Every row belongs to one group in each of 4 separate groupings. Each group adds its own fixed numbers to the row, and there is some noise. The rows also spread widely along 11 directions, which tell nothing about the answers.
In the rows, zero is written as 128.
Some rows, each with its group in each grouping after it:
[144 110 188  77 121 124 115 128  87 164 100  96 103 181 129 178 157 108
 148  61 130 105 107 144 186 150 103 153 134 130  90 188 142 121 131]
potin J781 P (5)
[138 111 132 172 134 187 113 115 129 166 139 159 147  72 127 137  42 133
 123 131 141 141  96 137  67  98 162 155 129 103 128  90 130 141 136]
numot J840 E (0)
[134  48 130 143  62 149 125 173  79 146 116 123 163 136 112 112 122 111
  94  92 107 119 141 118 172 117  75 139 169 169  98 114 139 123 179]
zoku J840 Q (2)
[110 137 147  68 140  90 164  95 122 144 125 134  73 187 152 170 159 165
 171 109 120  87 128 138 136 154 100 126 113 123 110 153 105 146 145]
nam J781 J (0)
[ 76 190  83 154 221 129 132 184 187 122 189 103 111 162 142 151 169 145
 106 103 151 160 106 155 164 129 140 130  86 144 164  68 115 116 117]
nam J394 J (5)
[113 121 115 131 131 179 104  76 174 133  97  94 108  87 178  44 114  87
 118 222 101 176 135  96 134  90  96  98 156  99 136 141 160  64 123]
kar J14 P (4)
[144 162 163  98 153 108 140  84 111 143 125 162 120 109 144 119 167 153
 146  98 154 107  79 107 103 110 160 136  86 101 159 139 127 162 113]
potin J394 F (2)
[140  79 145 173 139 213 116 146 110 156 119 139 176  50 151  90  91 100
  97 148 109 137  90  90 122  38 124 187 147 152 167  89 182 146 151]
numot J455 Q (3)
[105 101 173  79 148 142 108  92 129 174 114 117 120 100 161 151 127 141
 208 135  95 120 115 124 112 112 105 164 119  84 152 161 157 185  90]
kar J14 F (3)
[ 96 130 130  91 132 118 141 146 132 139 153 168 125 151 153 118 167 140
 146 111 108 119 107 107 142 116 107 134 115 142 155 121 139 143 132]
zoku J455 E (1)
[123 114 147 131 192 166 162 147 117 150 101 146 110 121 184 131  88 129
 109 177 106 100 113  98 122  56 119 174 146 175 160 115 153 148 172]
nam J781 J (1)
[ 72 141  67 143 179 134 168 153 171 128 208 170  75 195 142 128  92 172
  89 138 137 111 124 152  99 136 110 138 107 154 116  65 119 131 169]
nam J14 J (4)
[123 127 124 105 137 126 184 117 101 127 138 207 103 151 167  91 121 153
 116 147 130  81 117  97  95 109 124 129 127 143 142 124 118 130 150]
nam J455 F (2)
[151 114 154 109  95 138 141  92  92 142 163 188 101 145 103  83 147 136
  99  57 157  87  70 105 122 128 121 162 110 140  92 134 158 142 161]
zoku J455 Q (2)
[134 171  75 148 179  89 217 145 110 131 136 124  83 162 152 165 129 199
  93 107 156  78 145 140  72 148 156  99 112 149 127  96  51 144 175]
nam J840 F (5)
[102 120 108 121 134 150 109 138 148 148 218 159 119 149 125  94 155 138
 119  59 134 123  85 117 141 145  90 165  95 125 103 119 166 133 134]
zoku J14 J (0)
[110  78 125 114  72 121 132  92 110 150  99 135 144 129 142 139  85 140
 162 161 105 130 162 146 119 162  95  79 156  80  84 141  76 119 138]
nam J394 J (1)
[ 92  94 125 151 147 179 103 144 168 155 177 112 114 121 117 132  98 124
 114 121 133 155  96 152 140  97 115 173 124 135 133  78 176 145 135]
nam J14 E (3)
[120 120 143 111 129  84 146 119 117 143 137 129 113 141  91 181 162 168
 127  66 146 108  98 153 145 126 135 144  95 155 147  84 117 183 157]
numot J14 J (2)
[112  70  75 158  64 128 141  99 123 146 180 137 183  82 138  69 140 152
 119 110 126 137 119  98  97 126  88 103 113  82 137 110 108 171 132]
potin J781 F (3)
[ 68  92 115 141  76 159 107  88 168 125 192 224 115 141  80  81  61 122
  92 159 169 161  96 168 104 132 151 112 117  97 116  47 136 105 113]
nam J14 F (2)
[134  91 189  72 104 122 102 107  96 162  98  92  95 145 106 167 168 118
 162  69 116 106 108 152 198 135  96 163 134 143 104 154 161 143 144]
numot J14 J (3)
[120  99 129 121 138 131 117 112 149 166  68  15 128 124 162 174 130 122
 177 152  86 156 169 138 157 134  75 106 149 102 128 164 104 119 125]
kar J781 P (0)
[133  39 152 158  64 148 105 132 105 157  99 115 127 131  63 162  58 106
  90 106 132 139 124 174 160 114 114 146 156 161 106  78 137 123 171]
numot J455 P (4)
[132 135 168 106 125 164  92 129 119 138 111 121 135 129 131 125 157  99
 146 113 135 148 109 125 171 130 140 128 142  92 117 142 143  80 100]
nam J840 Q (0)
[130 124  94 151 202 173 168 181 135 157 157 126 117 147 199 131  92 155
 115 131 103 101 131 101  93 110 100 166 139 153 124 136 132 138 163]
nam J14 P (0)
[ 95  94  37 169 105 142 156 181 132 114 187 137 171 154 160  39 159 128
  67 122 110 142 148  82 155 120  60  95 145 148 128  98 127  96 158]
nam J840 P (2)
[142 170  86 121 167 121 136 133 123 151 192 115  97 167 139 126 170 161
 128  34 156  99 107 123 125 183 106 132 100 102  77 163 108 122 133]
kar J840 J (0)
[103  69 123 132 101 170 117 167  99 159 114 140 161 148 161 135  77 105
 137 157  89 135 156 144 158 135  75 123 180 123  94 138 115  95 130]
nam J455 J (5)
[117 148 130 129 161 104 137 164 138 134 155 121 135 156 109 178 173 156
 122  59 158 137  94 140 147 142 162 132  97 124 156  97 101 150 124]
nam J781 P (1)
[ 90 170 101 129 156 121 136  87 185 122 203 164  81 154 101 120 143 159
 109  95 190 137  81 156  99 145 168 125  66  95 137  70 116 135 113]
nam J781 F (0)
[111 137 123 132 119 134 118 114 141 117 135 139 146 101 126  90 169 125
 119 141 139 163 104 110 157 109 145  98 119 109 157  95 122 106 110]
nam J840 J (0)
[126 109 167 100 122 162 110  77 113 167 128 164 134  96 141 103 122 115
 155 115 132 116  84 121 111 108 128 163 115  89 136 146 166 150 102]
numot J781 F (5)
[107  91  91 152 104 163 130 130 124 146 133 155 130 138 144 103  69 115
  95 151 116 134 144 143 125 130  93 111 156 132  90 106 108  86 163]
numot J455 J (1)
[111  62 107 157  93 124 157 121 129 135 134 135 144  87 109 109 117 148
  87 147 126 126 122 110 117  66 118 126 125 156 177  56 131 172 160]
nam J455 F (1)
[104  87  80 167 131 160 123 209 130 142 178 124 200 122 159 116 133 136
 117 100 104 153 134 105 144 126  89 133 144 122 139 106 123 133 127]
nam J14 P (0)
[106 106 198  58 131 154  85 121 112 171 139 155  88 204 123 181 112 107
 186  83 126 110 101 174 179 170  99 176 136 105  71 176 159 109 105]
nam J781 J (0)
[165 123 148 109 106 106 144 126  68 141 137 155 113 149 100 136 171 149
 116  42 162  90  89 129 152 158 137 134 120 133 101 145 108 134 145]
nam J455 J (3)

New rows. What belongs after each?
[ 98 101 104 167  96 138  98 163 129 138 161 143 201  98 111 133 117 129
 129 106 145 177 122 150 131 142 146  98 113  80 151  79  84 133  93]
potin J394 F (3)
[ 89  75 143  77  67 145 105 131 114 128 151 199 143 149 136  59 143 105
 143 140 109 127 126 110 167 127  85 121 153 105 126 137 166  98 102]
nam J14 F (4)
[105 142 163 103 173 133 137  84 145 157 143 152 117 119 157 150 133 163
 184 120 119 116  84 117  82 111 135 165  85 100 153 123 142 192 118]
zoku J394 Q (2)
[ 87  78 143 144 138 159  81 115 157 182 150  93 160 101 134 185  80 133
 178 124 106 162 109 159 127 117  95 158 107  88 136 114 136 179 106]
potin J394 J (0)
[ 87  68 125 101  69 122 109 102 132 141 165 134 178  95 131  81 185 136
 161 117 106 144 114 100 155 116  84 114 120  82 159 125 156 163  87]
nam J14 F (5)
[ 83 160 134 105 153 128 130 183 113 125 176 230 137 193 139 171 116 151
 146  94 139 121 115 166 124 177 161 128 117 116 120 102  82 114 116]
numot J14 J (3)
[ 95 101  99 125 126 143 161  74 160 132 125 132  68 134 157  87  86 141
 102 200 117 115 145 129 101 101  95 115 139 142 124  96 140 121 164]
nam J14 F (2)
[167 133 168 153 172 151 110 119 131 161  74  54 100  87 109 186 104 124
 119 115 155 148 106 154 136 110 174 150 131 131 135 117 121 131 135]
kar J14 P (3)
[105 106 130 114 143 168 129 152 102 159 133 196 166 135 191 110  80 123
 166 145  95 109 141 118  98 123 102 146 144  98 131 149 129 128 115]
numot J394 F (2)
[109 110 143 114 126 108 124 114 116 154 130 144 134 134 118 169 120 156
 159  98 121 117 117 155 126 142 120 133 107 111 129 109 108 166 131]
numot J394 J (4)
[100 128 110 158 119 146 125 111 158 120 150 181 161  92 119 110  94 137
 116 166 162 169 108 136  92 117 179  95 112  84 164  61  90 122  99]
nam J781 F (0)
[150 145 148 150 200 146 135 159 128 143 101  72 129  93 148 152 163 125
 112 105 136 138  91 102 154  71 148 169 116 159 191 114 142 156 136]
kar J781 P (3)
[137 160  54 170 156  96 168 143 137 136 127  55 137 122 148 150 163 174
  94 112 139 135 149 137 127 149 120  74 118 141 130 102  55 125 173]
potin J14 J (2)
[113 152 189 104 203 164 129 151 129 164 123 197 115 134 157 198  67 152
 171 148 134 112  82 151  88 100 183 187 122 121 159 112 136 165 111]
nam J14 E (2)
[117 136  57 177 134 123 148 145 149 126 130  65 159 103 152  97 168 138
  87 148 130 167 146 125 155 125 110  68 138 127 146  93  76 100 144]
nam J781 J (5)
[120 179  86 138 174 152 147 175 138 113 159 144 162 112 205  43 202 122
 108 131 115 142 120  65 138 107 119 107 121 128 160 126 126  92 126]
zoku J394 Q (5)
[ 75  97 165 115 122 157 115 136 142 144 111 151  75 166 104 157  66 102
 114 165 127 140 125 181 151 109 131 153 134 166 125  75 151 109 141]
zoku J840 F (5)
[ 89 158 113 105 154 151 120 109 158 144 176 157  88 173 149 125 116 132
 141 122 146 132 116 151 110 156 127 121 101  84 105 130 124  96 108]
potin J840 F (0)
[107 109 146 138 126 156 142 117 118 137  76 172 157  66 172 102  71 123
 137 234 106 143 138  99  91  65 146 107 155 111 183  99 112 129 113]
kar J840 F (5)
[144 115  75 180  96 144 129  78 139 135 161 142 152  74 110  52 108 144
  84 120 173 148 108 115  85 134 148  89 114  79 115  94 100 118 130]
nam J394 F (2)
[119  37 122 164  98 181 117 120 139 167 118  82 160  74 138 117  79 121
 116 160  95 142 136 113 123  75  83 151 162 126 122 101 164 158 158]
nam J14 Q (1)
[117 134 149 145 199 150 132 144 145 157  54  62 125  94 171 194  93 129
 151 191  98 149 146 137 138  78 127 141 146 148 178 111 105 139 135]
kar J781 J (0)
[171 114 116 136  76 122 138  99  79 156 143 156 185  89 149  87 147 150
 130  81 143 117 106  90  82 163 131  93 127  58  93 179  88 138 122]
potin J14 P (5)
[ 77 165 113  92 148  99 166 205 127 111 167 199 101 221 154 165 149 163
 136 103 124 114 143 154 140 168 133 108 120 155 130  96  75 114 149]
zoku J14 E (3)
[107  86 175  67  77 123 158  43 110 128 117 206  90 140 156  68 134 124
 141 184 106  98 101  87 119  91  99 120 134 125 137 145 164 136 137]
nam J455 P (5)
[145 123  73 198 141 154 136 229  99 136 151  88 195 121 146 142 136 134
  81  70 140 142 146 125 149 141 123 115 146 138 115  99  73 110 157]
potin J394 Q (3)
[ 99 141  93 148 150 166 143 216 129 106 135 175 117 168 157  89 107  98
  68 160 128 142 155 122 163 110 131 114 155 185 137  74 116  43 157]
zoku J840 F (0)
[111 149 115 138 161 119 183 113 147 118  80 133 109  90 171 130 115 156
 123 219 109 133 149 110  87  74 157  92 121 161 203  71  84 131 152]
zoku J455 F (0)
[128  79 127 110 128 139 152  95 126 152 116  74 106 122 167  98 157 132
 133 129  89  96 134  93 148  86  53 150 139 149 122 146 173 160 172]
nam J394 Q (2)
[111  73 111 171  65 132  98 164 107 143 153 153 217  85  94 124 115 125
 114 107 138 171 113 135 148 129 125 104 136 101 141  81  90 137 106]
kar J455 J (5)
[ 94 117 140 103 164 123 170 182 114 136 122 144  60 205 147 194  90 145
 112 131 121  82 149 166 139 117 115 159 135 196 127  95 118 135 179]
potin J14 F (3)
[156  91  88 159  86 110 137 203  74 137 149 114 177 119 110 110 169 139
  80  42 144 112 140 112 165 138 107 119 144 149 122 116 101 135 154]
kar J14 F (5)
[116 106 156 132 132 156 100  98 132 169 133 154 139 101 120 169  66 136
 164 131 136 143  95 151  92 129 141 151 118  83 124 119 114 154 102]
kar J455 J (0)
[ 62 135 122  66 158 109 126 152 136 158 175 148 134 202 184 167 161 150
 211 101  94 120 135 146 141 182  65 125 113  77 113 173 106 146  86]
kar J781 J (5)
[ 73 110  88 133 132 119 142 129 140 163 177 133 150 154 144 167 110 176
 165 122 112 133 135 159  95 169  97 105 113  80 108 114  80 159 113]
nam J840 J (5)
[167 113  87 182 117 149 102 164 101 164 150  81 182  77 108 116 144 125
  98  51 160 147 110 127 137 145 130 124 132  97 117 126 103 124 113]
kar J455 F (5)
[ 68 115 113 124 185 142 130 100 177 181 139  73 101 134 172 197  89 162
 196 167  86 143 134 162  99 124  78 144 111  97 142 125 117 178 113]
kar J455 J (3)
[135  62  89 144  72 128 147 127  99 145 123 113 183  88 152  74 146 147
 123 133  99 123 155  91 129 118  78  97 157 113 136 132 114 145 143]
nam J14 F (2)
[121 164 121 138 164 154 153 166 123 113 128 161  98 174 142 124 120 125
  80 137 154 123 128 135 142 122 151 124 146 159 118  94 113  70 154]
nam J840 Q (2)
[160 170 124 119 139  94 165  93 107 117 119 127  84 135 123 109 177 151
  92  98 169 105 107 124 142 142 156  96 110 137 115 121  91 114 160]
nam J394 J (5)
[112  50 141 161  62 141 122 139 102 144  98 151 184 111 103 145  69 127
 119 156 118 156 134 141 131 113 127 105 163 120 137  86  99 135 136]
nam J840 P (2)
[159  90  78 175 107 140 158 111 106 156  72  59 149  66 155  99 108 142
 105 159 102 125 176 109 105 104  96  91 163 128 129 119  92 121 176]
numot J840 F (4)
[131 106 110 149 125 161  89 131 147 160 116  61 142  89 132 103 134  94
 119 127 127 165 133 127 165 116  99 120 145 105 130 134 138  94 110]
kar J455 F (1)
[113  77 184  55  85 110 128  96  79 170  71 103 131 148 164 166 144 129
 208 134  79  99 155 131 150 140  74 117 150 101 117 195 124 149 113]
potin J840 F (5)
[120  66 144 142 104 158 134 159  98 144  91 152 161 112 136 144  67 122
 123 163 110 130 149 134 132 101 126 131 167 134 143  99 107 130 142]
nam J781 F (0)
[ 94 125 174 111 151 165 114 192 101 137 103 173 117 182 135 176  84 101
 125 153 126 131 128 167 178 123 141 148 160 157 123 108 127  83 123]
nam J840 J (5)
[ 96 201  90 137 204 107 162 191 149 107 150 155 146 142 178 135 172 156
 112 140 140 143 120 109 133 116 157 101 108 134 190  90  69 120 125]
kar J781 J (1)
[165  72 124 165 111 184 119 114  94 180 113 137 189  34 154 106  71 136
 134 126 113 120 121  98  71  95 125 155 149  95 132 132 133 161 134]
numot J14 F (0)
[181 123 163 145 114 113 134 194  43 137  91 171 183  98  98 172 123 148
 119  66 163 109 121 121 126 128 193 125 143 129 149 113  64 147 123]
kar J840 F (0)
[123  99 154 139 156 173 124 141 114 183 126 146 104 160 136 181  30 138
 146 118 115 114 119 158  87 141 119 174 140 130  84 137 131 140 149]
zoku J840 P (4)
[190 130 212  77 154 145 113 121  72 178  65 114 100 137 153 180 119 122
 175  80 126  90 112 121 135 144 135 173 150 108  93 216 135 127 123]
kar J14 P (0)
[ 96  50 115 136 111 170 124 148 140 156 117  94 149 102 169 109  97 120
 136 182  74 140 163 113 144  82  65 139 162 138 151 111 159 138 141]
nam J14 F (0)
[ 98 158  85 152 163 144 135 119 176 135 173 131  68 155 120 134  88 147
  97 126 169 142 126 174  97 152 145 120 104 113 106  77 102 106 134]
kar J14 F (3)
[135  98 157 143 101 193  81  62 142 154 128 113 122  71 112  63 114  87
 100 143 143 154  76 107 136  75 119 154 127 103 113 119 200 103 132]
potin J840 Q (4)
[163 154 116 109  93  95 167 110  84 119  98 103 112 153 129 129 193 157
 122  89 148 104 151 128 141 180 139  59 145 104  84 151  53  90 154]
nam J840 Q (3)
[122 100 127 138 134 166 141  81 151 140  71  83 102  77 166  79 107 112
 109 224 103 143 144 110 132  58 107 118 158 143 162 108 155 108 149]
nam J14 F (2)
[136 126 132 104 152 157 122 172 110 150 104  95  96 176 151 135 142 102
 121 105 123 114 149 138 187 141 102 131 160 148  99 161 132  66 137]
nam J455 F (1)
[147  88 157 155 135 195 107 132 118 151 121 149 145  91 140 101  72  99
 108 138 125 141  98 106 123  86 136 164 146 124 130 122 161 119 135]
nam J394 P (0)
[155 131 176  99 115 112 125 140  79 135  98 139 163 129 127 150 190 134
 158  73 142 132 102 113 166 152 157 114 132  98 145 160  98 129 102]
nam J781 P (3)
[100 136  67 162 175 124 140 187 146 162 168  81 119 167 126 182 116 170
 124  76 131 130 147 167 116 167 112 131 107 136 118  93  87 139 142]
zoku J840 F (4)
